The rows come from 4 hidden closed curves, with some noise, and rows from the same curve form a group. Each curve winds through 8 dimensions. The rows are also pushed far along 5 directions, which tell nothing about the answers.
Known rows, each followed by its group:
18.0 16.6 -12.2 5.4 -30.5 -14.4 10.9 12.4 -20.1 21.1 34.7 7.5 -0.8 4.8 11.5 6.0 4.1 -8.4 -32.8 | Q350
8.3 1.9 5.1 -20.5 7.2 -26.4 -2.3 20.0 -12.3 -15.7 -2.4 -12.5 4.7 -11.3 11.1 -18.4 -0.2 19.7 9.5 | Q334
29.7 -1.3 -32.2 -1.8 -28.5 17.7 -22.0 35.8 44.7 -36.2 -7.1 0.2 -4.9 49.1 28.4 -9.4 -14.2 -10.4 -17.9 | Q334
3.7 -21.4 22.7 3.8 8.7 9.1 1.5 -27.0 22.4 -7.2 -1.7 16.5 -28.7 -5.1 6.7 -0.2 19.6 -1.9 -8.5 | Q350
-4.6 -27.8 36.1 6.3 -1.4 -9.8 -13.8 -2.8 42.5 -4.2 8.5 17.9 0.7 -1.0 -11.3 -2.1 8.9 16.9 43.8 | Q157
-9.9 10.2 -14.0 -16.4 26.9 -5.1 7.2 14.8 -41.0 -13.7 -15.0 -22.7 18.8 -4.1 -2.1 -12.5 -39.7 4.7 13.5 | Q334
-25.6 -12.8 8.3 27.9 -20.1 19.3 -6.4 36.3 67.4 -22.0 7.7 5.8 20.4 -12.1 -6.7 -27.3 31.6 2.3 53.3 | Q334
-26.5 6.0 -6.4 -4.3 6.9 -28.4 2.1 -4.0 -14.3 28.5 14.4 -7.4 16.0 -27.8 -9.6 0.1 13.0 11.9 18.2 | Q350
-12.8 -4.5 4.1 26.7 -8.9 25.2 18.2 20.3 12.5 -21.8 4.8 -0.6 8.8 -22.0 -10.2 -18.0 24.6 -15.5 -5.3 | Q334
-10.9 7.0 0.0 13.8 3.3 16.9 6.7 -6.9 21.3 -12.7 -4.9 -0.2 21.7 -9.2 -16.7 15.8 5.7 -6.2 23.6 | Q334
18.1 -1.6 -1.3 -2.0 20.7 -23.8 -2.6 6.1 -17.2 -13.6 -7.0 -15.4 -15.6 19.7 14.1 10.8 -1.2 8.5 -34.3 | Q112
-1.7 15.5 -15.2 -19.3 -2.5 -12.7 -12.4 43.1 -42.4 -8.3 -25.4 -35.3 36.2 17.2 9.5 -14.3 -8.5 1.3 26.4 | Q157
-6.9 7.9 9.5 36.0 -4.3 3.9 15.3 14.6 -1.7 -3.1 18.1 1.2 8.3 -12.5 -11.4 3.2 18.3 -3.2 -2.5 | Q350
1.7 11.4 7.2 36.2 8.1 30.5 16.3 -3.1 4.8 -10.1 1.6 9.7 -4.4 -14.7 -14.9 0.9 1.0 -8.9 -14.4 | Q112
27.2 -1.1 3.8 -17.6 -33.2 -33.2 -8.3 -2.9 -20.6 16.2 19.7 7.4 -16.5 7.9 19.3 10.3 7.3 19.3 -22.4 | Q350
-25.4 16.8 -14.7 11.1 -22.5 7.3 21.3 9.9 -34.9 22.5 23.8 -6.1 23.4 -20.6 -1.4 -2.9 14.8 -25.4 -5.5 | Q112
2.9 21.8 -13.5 12.1 -54.1 3.8 22.1 -10.0 -49.9 24.9 40.6 18.1 0.8 -21.5 6.6 9.5 7.0 -14.3 -33.6 | Q157
8.1 12.1 7.7 -23.6 17.9 -31.9 -11.3 -12.7 -30.9 37.5 -8.1 -1.6 -15.7 14.7 2.9 15.2 -10.4 16.7 -2.4 | Q350
2.7 -11.8 29.0 -26.1 49.4 -51.2 5.1 -50.1 6.5 42.1 17.0 8.5 -12.6 -22.0 -6.4 19.7 7.1 20.3 10.6 | Q112
-16.5 -10.5 -7.2 7.8 3.7 25.3 5.0 -1.9 18.0 -14.4 -4.3 -3.8 20.2 -8.4 -8.1 -8.4 1.0 -19.6 14.7 | Q157
12.7 -0.3 2.3 -9.9 15.9 -10.2 -5.4 -10.6 -41.4 3.2 -13.5 -16.9 -13.8 2.4 8.4 7.3 -25.4 14.0 -19.9 | Q334
33.5 5.2 -16.2 -17.6 -4.5 -14.2 -27.8 16.9 40.8 -6.8 1.7 -0.7 -15.2 33.2 25.8 3.9 -26.8 17.6 -7.7 | Q350
-5.8 -24.4 56.7 13.1 29.5 -19.9 6.7 -56.5 37.8 23.5 30.0 31.7 -10.9 -34.8 -22.0 22.8 11.1 21.3 36.0 | Q157
30.4 2.4 -2.9 -6.7 -10.0 2.0 -10.2 -2.8 -0.2 10.3 -1.5 -7.1 -10.9 10.2 16.7 6.7 -6.3 0.8 -26.2 | Q334
3.5 -8.3 8.8 -20.4 23.0 -6.1 -8.7 5.0 0.0 -39.1 -31.8 -13.4 5.3 0.7 -5.4 -6.9 -16.6 18.7 19.8 | Q157
-3.0 13.5 -4.7 17.8 21.3 29.7 16.0 -1.0 -7.2 -12.2 -17.2 -21.0 -9.4 1.9 -2.6 13.5 10.4 -32.5 -45.4 | Q112
2.0 -24.4 2.5 -25.8 6.2 -6.7 -13.5 -24.7 22.5 -13.1 -7.9 9.5 -16.8 3.9 1.8 1.2 -19.5 15.6 3.4 | Q157
6.8 -0.8 -2.8 5.0 34.1 21.5 10.0 -23.8 -4.8 -9.6 -17.7 1.3 -19.8 11.3 8.1 5.7 -0.8 -25.5 -31.1 | Q350
-11.6 5.8 -7.9 29.9 -5.8 21.1 2.9 15.5 31.1 -19.6 8.0 -1.7 9.8 -12.6 -2.5 -6.7 4.4 -4.5 10.2 | Q350
20.2 10.3 14.1 -10.5 -1.8 -27.2 -5.1 -16.8 -4.4 16.5 14.9 24.1 -18.0 -2.2 10.4 6.6 4.8 19.3 1.7 | Q157
8.8 -30.1 9.7 -7.0 -1.6 6.2 -10.8 -17.0 75.4 -12.8 10.9 11.4 3.4 -4.4 0.8 1.1 -1.4 0.6 21.8 | Q157
6.4 8.3 1.8 2.6 -23.4 7.1 17.8 0.2 -4.8 -7.5 17.6 16.3 17.3 -25.5 -10.2 -11.4 2.3 -2.5 6.8 | Q112
4.2 5.8 0.5 33.6 -15.6 18.6 3.5 -2.7 13.9 7.0 15.0 13.1 0.3 -12.3 3.4 -0.9 23.0 -8.5 -2.3 | Q112
-23.9 2.2 1.0 -0.5 22.5 2.3 -10.6 27.5 -26.6 -29.0 -43.6 -37.3 6.0 14.8 -5.5 -1.8 2.6 2.7 7.8 | Q112
-14.4 0.3 2.2 27.1 -5.4 38.8 9.0 -17.3 -24.2 7.3 -1.1 3.8 -19.1 0.8 6.3 7.6 4.6 -33.9 -32.5 | Q157
8.7 -11.6 4.3 -23.7 6.1 -25.3 -19.6 -24.3 48.1 16.3 1.7 -3.8 -3.9 -10.4 -2.7 16.2 10.6 24.3 7.9 | Q350
-22.7 21.8 -20.2 23.3 10.7 36.3 12.2 50.9 -17.4 -27.7 -28.6 -36.5 23.6 7.0 -4.8 -16.8 7.6 -34.0 -8.1 | Q112
-18.5 -1.9 -2.4 7.5 -3.1 4.8 18.8 1.5 -44.1 0.3 -11.9 -12.4 16.2 -7.0 -19.7 3.4 21.3 -13.8 -12.1 | Q350
23.8 11.4 -13.1 -9.8 10.7 -17.3 11.0 -8.8 -29.9 -5.1 6.4 -13.3 -9.9 -1.8 8.0 17.4 -16.2 1.4 -51.9 | Q112
-3.8 -3.4 -20.3 26.5 -25.7 19.9 14.9 21.4 -27.1 -9.5 14.0 -8.0 -2.1 7.2 7.8 -7.6 -5.7 -21.5 -40.0 | Q334
5.8 23.0 -18.0 21.3 -1.9 34.0 1.9 31.8 6.0 -27.3 -16.7 -11.9 19.2 14.7 4.7 -5.7 -6.4 -21.5 4.5 | Q334
34.4 -7.3 21.5 -8.6 -7.2 -13.0 -6.5 -8.5 59.2 -17.6 21.7 19.8 -6.6 -6.4 2.4 9.0 -14.9 26.0 14.9 | Q334
9.7 -15.8 -6.5 -17.9 -8.1 -2.7 -9.0 -7.0 35.4 7.4 5.1 -6.7 -4.7 10.6 5.0 12.0 -12.1 2.6 -10.2 | Q157
36.9 4.2 -1.9 17.9 -50.4 12.2 11.3 -12.9 -1.6 18.4 45.6 28.3 -12.3 0.2 8.3 15.0 -9.7 -13.2 -45.4 | Q334
0.0 -0.3 -10.9 25.9 -29.4 5.3 8.2 -7.9 26.6 -13.7 46.6 28.0 -14.3 -12.5 24.4 2.2 3.7 -4.0 -10.3 | Q334
44.1 4.1 -28.7 -29.8 12.1 -20.8 -24.7 10.4 13.3 -15.9 -21.3 -9.9 -8.2 25.3 28.0 -13.0 -25.1 22.4 -12.5 | Q112
30.4 4.2 -4.2 2.4 -20.0 9.1 -1.5 -27.9 32.9 -7.6 21.0 18.5 -36.8 -12.4 25.1 17.5 -4.9 10.2 -38.0 | Q157
-12.9 -20.2 -0.5 14.1 -26.0 10.5 -2.5 29.3 69.2 -13.2 14.5 -8.0 26.0 -6.7 -8.9 -10.3 26.5 -4.8 24.3 | Q112
1.4 -18.9 8.9 15.8 -15.5 26.8 -7.6 1.7 55.0 2.0 2.3 1.7 2.9 -4.5 -8.4 -2.3 8.3 -3.9 9.4 | Q334
14.0 8.2 -24.2 -5.2 -16.8 -1.4 -0.5 10.1 0.2 -16.5 -1.5 -8.1 -1.3 5.8 10.4 6.2 -12.2 9.0 -21.4 | Q157
10.3 -6.2 -7.4 -4.0 -7.0 12.1 -19.2 1.0 5.8 -24.7 -26.1 2.2 -14.7 20.0 11.0 -4.7 1.0 6.3 -7.4 | Q112
-19.4 22.4 -3.6 27.3 5.6 -8.6 13.4 8.6 -37.0 19.7 13.5 -6.3 11.9 -12.0 -15.5 9.7 8.0 -1.7 -7.1 | Q350
17.8 -8.7 8.0 9.9 -22.1 17.4 4.2 -10.6 9.9 -1.7 4.3 12.7 -5.9 1.7 -13.5 9.4 -5.4 -2.3 -22.8 | Q334
8.4 3.7 -6.4 -17.6 -0.7 -4.6 -12.1 26.9 25.5 -14.6 -23.0 -21.0 9.6 8.0 -11.3 -1.5 0.1 15.5 3.6 | Q350
26.5 25.7 1.7 13.2 15.3 17.2 15.9 -9.1 -15.8 1.3 -6.0 -2.3 -13.4 1.0 7.6 13.2 11.2 -23.5 -43.5 | Q157
-21.2 -15.0 17.5 32.4 7.2 43.4 14.8 -20.8 18.6 -6.6 3.8 4.9 -0.1 -18.1 -14.5 3.8 9.1 -28.4 -2.2 | Q157
30.3 -0.9 8.7 -16.3 -7.0 -15.1 -7.3 -45.8 -4.1 24.1 3.7 14.5 -21.5 -1.5 -3.1 32.2 -2.6 15.3 -31.5 | Q112
11.4 19.5 -0.6 31.3 -16.2 14.5 3.7 16.8 30.8 7.7 27.4 13.3 -12.5 0.2 11.6 -1.8 6.8 -8.9 -14.0 | Q350
-9.0 -21.6 17.9 -6.5 31.8 -27.1 -4.1 -4.2 18.9 -10.1 -9.9 -9.3 4.9 -7.8 -20.4 3.3 -2.6 30.7 25.9 | Q112
-39.5 6.2 -6.7 6.7 -32.5 3.7 -0.1 67.0 -20.6 2.4 -8.3 -18.7 44.9 -0.4 -20.0 -33.5 12.7 3.8 54.8 | Q350

New rows, each followed by its group:
14.2 8.9 -22.8 10.8 -17.5 16.8 9.3 -19.6 -3.9 9.7 24.6 7.5 -6.8 2.4 14.5 16.7 -16.6 -20.1 -36.4 | Q334
16.8 6.7 11.1 14.3 -1.1 16.8 9.1 11.4 -19.4 -8.4 -8.2 1.7 -10.9 22.0 8.4 0.9 6.5 -17.3 -20.0 | Q350
44.5 -7.6 14.0 -12.0 -23.5 -13.0 -1.4 -4.2 43.3 -6.4 34.5 20.3 -7.7 5.3 17.1 9.1 -12.0 10.9 -3.6 | Q350
13.1 -6.6 -11.8 -9.1 -24.0 -2.7 9.4 4.9 -5.6 -15.2 13.0 0.9 9.3 -2.3 10.7 -5.5 2.7 -8.7 -16.8 | Q350
-8.3 7.2 5.6 24.6 25.1 23.3 6.7 -16.4 -9.2 2.0 -23.9 -6.5 -3.5 -5.3 -12.2 9.7 22.0 -14.1 -9.2 | Q112
-5.1 9.6 -6.9 -19.6 17.0 -8.6 12.6 -5.2 -66.7 6.4 -11.3 -9.8 14.4 0.8 -1.7 -5.0 -13.6 -19.6 -7.7 | Q157
-18.8 20.2 -12.2 3.8 -5.5 -2.5 1.9 10.6 -82.6 6.9 -11.3 -15.2 -3.3 6.1 6.7 1.0 -14.4 2.8 -11.6 | Q157
-15.5 -21.5 10.0 -8.9 -3.5 11.2 9.8 -17.7 6.0 7.3 -2.6 11.3 3.8 -4.1 -13.5 -4.7 7.9 -11.5 15.5 | Q350
6.4 -5.7 7.6 19.5 5.4 13.7 2.8 -2.8 56.6 -20.8 -2.3 3.6 2.1 -7.8 -14.9 10.3 12.1 8.1 5.8 | Q157
-13.8 1.5 25.5 4.9 18.2 -13.2 17.1 -10.8 -21.3 37.2 17.3 9.8 14.4 -11.4 -18.8 2.7 11.5 -13.5 19.5 | Q157
-36.6 10.0 -2.1 4.6 34.0 19.3 33.0 -22.9 -77.2 13.3 -20.2 -10.1 22.7 -15.1 -29.8 1.4 0.7 -39.0 -7.5 | Q157
-16.1 -9.3 17.6 20.2 3.7 10.6 15.4 24.7 28.4 -10.0 5.3 -3.4 15.8 -0.8 -22.7 -4.5 20.1 -14.7 9.2 | Q112
1.7 20.7 5.1 -14.7 28.8 -6.5 9.9 -9.4 -23.7 16.8 -18.3 -11.4 -12.1 -13.7 -6.3 3.7 7.2 2.7 -20.6 | Q350
1.1 -7.2 -21.0 -2.7 -21.2 -3.6 -11.1 37.7 46.5 -6.9 14.3 -14.2 17.2 8.9 7.1 -14.0 -3.1 0.4 6.6 | Q112
-10.1 8.8 -0.8 9.4 28.3 2.9 25.6 -18.3 -35.9 8.8 4.5 0.0 -0.1 -15.2 0.8 0.1 7.7 -24.8 -17.3 | Q350
1.3 -2.2 7.0 21.6 6.5 6.7 22.3 5.4 40.6 1.7 22.8 10.9 26.9 -31.7 -22.5 -13.4 11.2 -2.7 22.2 | Q112
11.9 6.1 -19.8 6.4 -42.0 -0.2 -5.6 31.4 31.5 -17.3 33.9 10.1 -3.6 -4.7 23.0 -18.8 -10.3 9.7 -6.2 | Q350
27.9 1.3 -3.7 -17.1 -1.3 3.4 -9.0 22.6 24.4 -39.0 -17.9 -14.9 -7.1 19.3 22.5 -5.3 2.7 -3.5 -20.2 | Q112
15.9 1.2 -9.1 8.5 12.5 9.5 10.0 24.4 32.2 -17.2 -6.9 -6.9 21.2 -1.8 -13.4 -15.3 2.2 -4.9 3.9 | Q112
8.5 -5.2 3.8 7.3 14.0 30.6 3.3 -29.3 -4.7 -12.2 -13.6 -2.5 -25.0 2.6 10.0 15.5 -5.8 -21.6 -40.2 | Q157
12.1 14.8 -6.7 -26.9 -4.5 -32.0 -12.2 3.2 -0.7 23.7 16.2 5.0 -17.8 -6.0 25.5 -9.3 -8.0 20.6 -1.7 | Q350
1.0 7.3 -13.4 -23.6 8.8 -26.9 -0.4 12.8 -32.4 -31.4 -8.9 -16.6 3.5 -6.1 16.4 -9.0 -13.1 19.9 0.3 | Q334
-1.0 24.5 -24.9 24.7 -40.0 11.4 13.6 25.2 -10.4 0.6 38.0 11.0 -0.8 -14.8 17.2 -15.5 1.1 -13.1 -24.0 | Q350
21.2 -14.7 4.4 1.2 7.8 7.2 -5.8 -14.2 37.9 -28.7 -21.1 -6.2 -5.4 -0.3 -8.6 13.7 13.2 9.5 -14.3 | Q112
0.5 0.6 3.8 18.1 -19.4 -1.8 13.8 -11.9 -53.1 13.5 22.7 13.1 -0.4 3.2 0.1 11.5 3.0 -18.4 -23.7 | Q157
6.9 2.7 -9.9 12.4 -7.0 20.6 19.0 15.7 -7.2 -27.0 4.4 -3.4 4.9 -4.7 12.4 -14.3 11.4 -25.1 -22.7 | Q350
-17.7 -15.3 -2.5 -13.7 44.8 9.6 -14.9 7.4 8.3 -46.8 -60.2 -30.9 9.0 11.5 -11.0 -9.3 -5.8 9.0 24.7 | Q350
9.8 -2.7 -4.7 -3.9 -12.1 -13.8 -0.8 1.8 -1.7 -16.4 15.7 7.0 -8.1 -2.5 10.6 0.1 -15.2 15.9 -6.7 | Q350
-3.1 0.3 10.8 24.3 -21.6 14.9 12.3 -16.7 31.9 12.8 19.8 12.9 1.8 -24.0 -24.4 21.7 18.7 -0.3 -10.1 | Q350
13.9 -14.5 -5.9 -0.9 18.0 16.4 -16.2 -5.2 25.4 -46.5 -34.0 -11.7 -19.2 19.8 11.7 2.2 -2.6 3.4 -18.5 | Q350
10.8 9.3 -1.7 -26.7 26.2 -30.3 -14.2 -16.1 7.2 21.1 -2.2 -4.0 -3.6 5.4 1.3 15.0 -25.6 20.7 11.8 | Q350
-0.1 -13.8 43.5 25.3 -25.6 -1.0 14.3 -33.9 23.1 41.1 54.4 39.3 -3.6 -45.6 -21.9 8.0 7.1 12.7 20.3 | Q334
18.2 5.2 11.5 -0.3 25.2 -4.7 9.3 -7.7 -37.8 3.1 -9.6 -8.5 -21.4 23.1 3.0 18.1 -9.5 -13.2 -45.9 | Q157
-17.8 15.1 -2.8 15.3 5.7 14.7 8.9 3.8 -33.1 8.6 -0.1 2.7 4.7 -2.0 3.7 -7.9 -5.5 -14.4 13.1 | Q350
41.5 -11.7 16.3 -17.5 -18.2 -23.2 -20.8 10.5 46.7 -13.9 6.9 4.1 -14.5 20.4 13.9 11.0 2.9 24.4 -7.5 | Q112
21.3 -3.1 -9.4 3.9 -14.0 -13.0 -10.7 -26.9 27.9 11.6 23.9 12.1 -31.4 -0.4 19.2 19.7 16.2 6.1 -46.5 | Q350
8.2 -0.5 -6.4 -19.5 2.7 -8.7 1.4 14.3 -14.2 -7.8 -1.2 0.8 -3.1 19.5 13.8 -13.4 -19.8 -2.3 0.1 | Q350
39.9 -4.7 -9.0 -16.2 10.1 -5.2 -23.2 -22.5 28.4 -3.6 -21.1 2.0 -18.5 14.4 14.5 9.2 -0.8 17.7 -17.3 | Q112
-0.4 -15.5 3.2 -20.1 40.9 -2.1 3.7 -13.0 4.6 -33.6 -32.4 -15.6 -10.9 9.1 -4.4 4.9 1.7 -3.3 -19.2 | Q112
3.8 0.6 14.8 6.0 -15.9 -3.8 8.4 7.8 6.9 6.4 27.6 24.7 -2.4 -21.8 0.3 -23.5 6.4 3.1 9.0 | Q334
26.9 -7.9 14.5 14.1 -31.2 1.8 -5.2 8.3 40.5 -4.7 20.6 12.5 -15.8 13.3 8.7 13.4 20.2 -1.3 -22.4 | Q112
-13.4 8.1 -4.0 19.4 -17.0 1.7 22.1 9.5 -8.3 22.9 25.5 5.7 16.6 -11.8 -17.0 2.0 14.9 -16.1 -7.6 | Q350
20.1 16.9 -10.4 5.2 -48.5 -29.4 -12.6 6.1 -16.2 25.4 44.5 14.4 -3.2 2.0 20.7 15.0 -9.7 22.2 -7.5 | Q350
-6.8 -4.6 13.4 11.8 25.2 16.5 13.9 -46.9 -11.4 -4.3 -23.1 5.6 -3.0 -26.9 -29.5 18.6 14.4 1.5 -6.2 | Q112
12.5 2.9 -7.3 -4.2 -26.0 13.9 -16.7 29.1 35.7 -2.1 -8.2 -0.3 -1.5 27.7 3.9 -5.5 -6.0 2.5 4.8 | Q350
0.2 -15.8 27.2 -20.0 4.4 1.4 -4.4 -17.8 50.4 0.0 -11.2 9.3 4.4 -16.0 -22.4 2.5 16.2 11.5 31.5 | Q157
1.1 -5.3 -7.1 -3.5 4.4 4.4 -2.9 -3.9 29.1 -19.1 -2.7 0.8 -8.5 -6.2 -2.3 -0.6 -9.2 7.8 -7.4 | Q350
38.6 11.2 -14.5 19.1 -27.1 33.7 -14.1 -0.6 10.8 -8.6 -15.8 3.1 -41.7 36.8 31.5 14.3 21.1 -20.2 -68.2 | Q350
-5.7 4.6 -4.8 -0.3 -8.3 -1.3 -15.4 34.1 36.2 7.3 0.1 -0.8 7.5 17.4 -2.2 -12.6 -9.5 8.9 31.4 | Q350
11.9 -20.1 20.4 -0.2 29.4 -7.3 4.6 -44.8 64.8 9.5 7.7 7.0 -1.6 -33.7 -24.7 20.3 8.9 20.3 8.8 | Q112
3.6 -3.9 -1.1 -9.2 23.7 -7.2 6.0 -27.4 -9.3 -25.7 -10.7 -2.8 -18.0 -10.3 3.6 12.7 0.2 6.5 -27.5 | Q334
-35.3 -16.3 -5.1 6.1 20.9 -0.6 1.0 4.9 8.5 -5.5 -7.9 -12.6 8.9 -4.9 -14.9 -7.9 0.1 2.7 20.8 | Q112
7.8 -1.4 11.7 31.7 0.6 26.1 10.3 -48.1 -11.1 3.6 -6.9 22.6 -36.7 1.5 -8.8 32.3 31.3 -18.3 -55.3 | Q334
-8.3 -13.6 22.1 10.2 5.5 -5.0 13.5 -6.3 22.7 -0.7 12.6 2.3 23.6 -17.9 -26.1 8.7 13.2 1.4 29.3 | Q350
17.8 -7.8 -3.7 -18.1 -8.5 -26.8 4.4 -36.0 -19.7 8.9 24.1 12.4 -12.9 -5.8 10.4 19.2 -9.5 8.4 -28.3 | Q350
-0.2 6.1 9.1 9.9 22.4 10.7 17.1 1.3 2.9 -5.3 3.5 -3.2 11.5 -15.4 -12.0 -1.5 -16.2 -5.7 6.7 | Q334
2.2 -2.8 7.7 -9.4 44.3 6.5 -28.0 1.7 22.6 -22.8 -65.7 -28.7 -18.0 24.8 -9.0 9.7 4.3 20.1 -0.1 | Q350
14.4 -2.9 6.6 -8.0 -11.2 -18.3 17.2 -4.2 12.8 -1.6 30.0 18.2 16.1 -28.3 -13.0 -5.6 -7.4 14.7 11.3 | Q112
11.7 3.2 -7.7 3.8 15.1 15.3 5.2 -32.6 -21.1 -7.6 -6.0 2.3 -20.2 -1.4 5.0 16.3 -28.7 -2.7 -32.9 | Q334
22.1 -1.5 -1.4 -4.5 -25.7 6.6 -22.7 16.6 34.9 -20.0 -3.1 11.2 -33.3 15.5 26.1 -11.3 -5.9 19.3 -10.2 | Q350
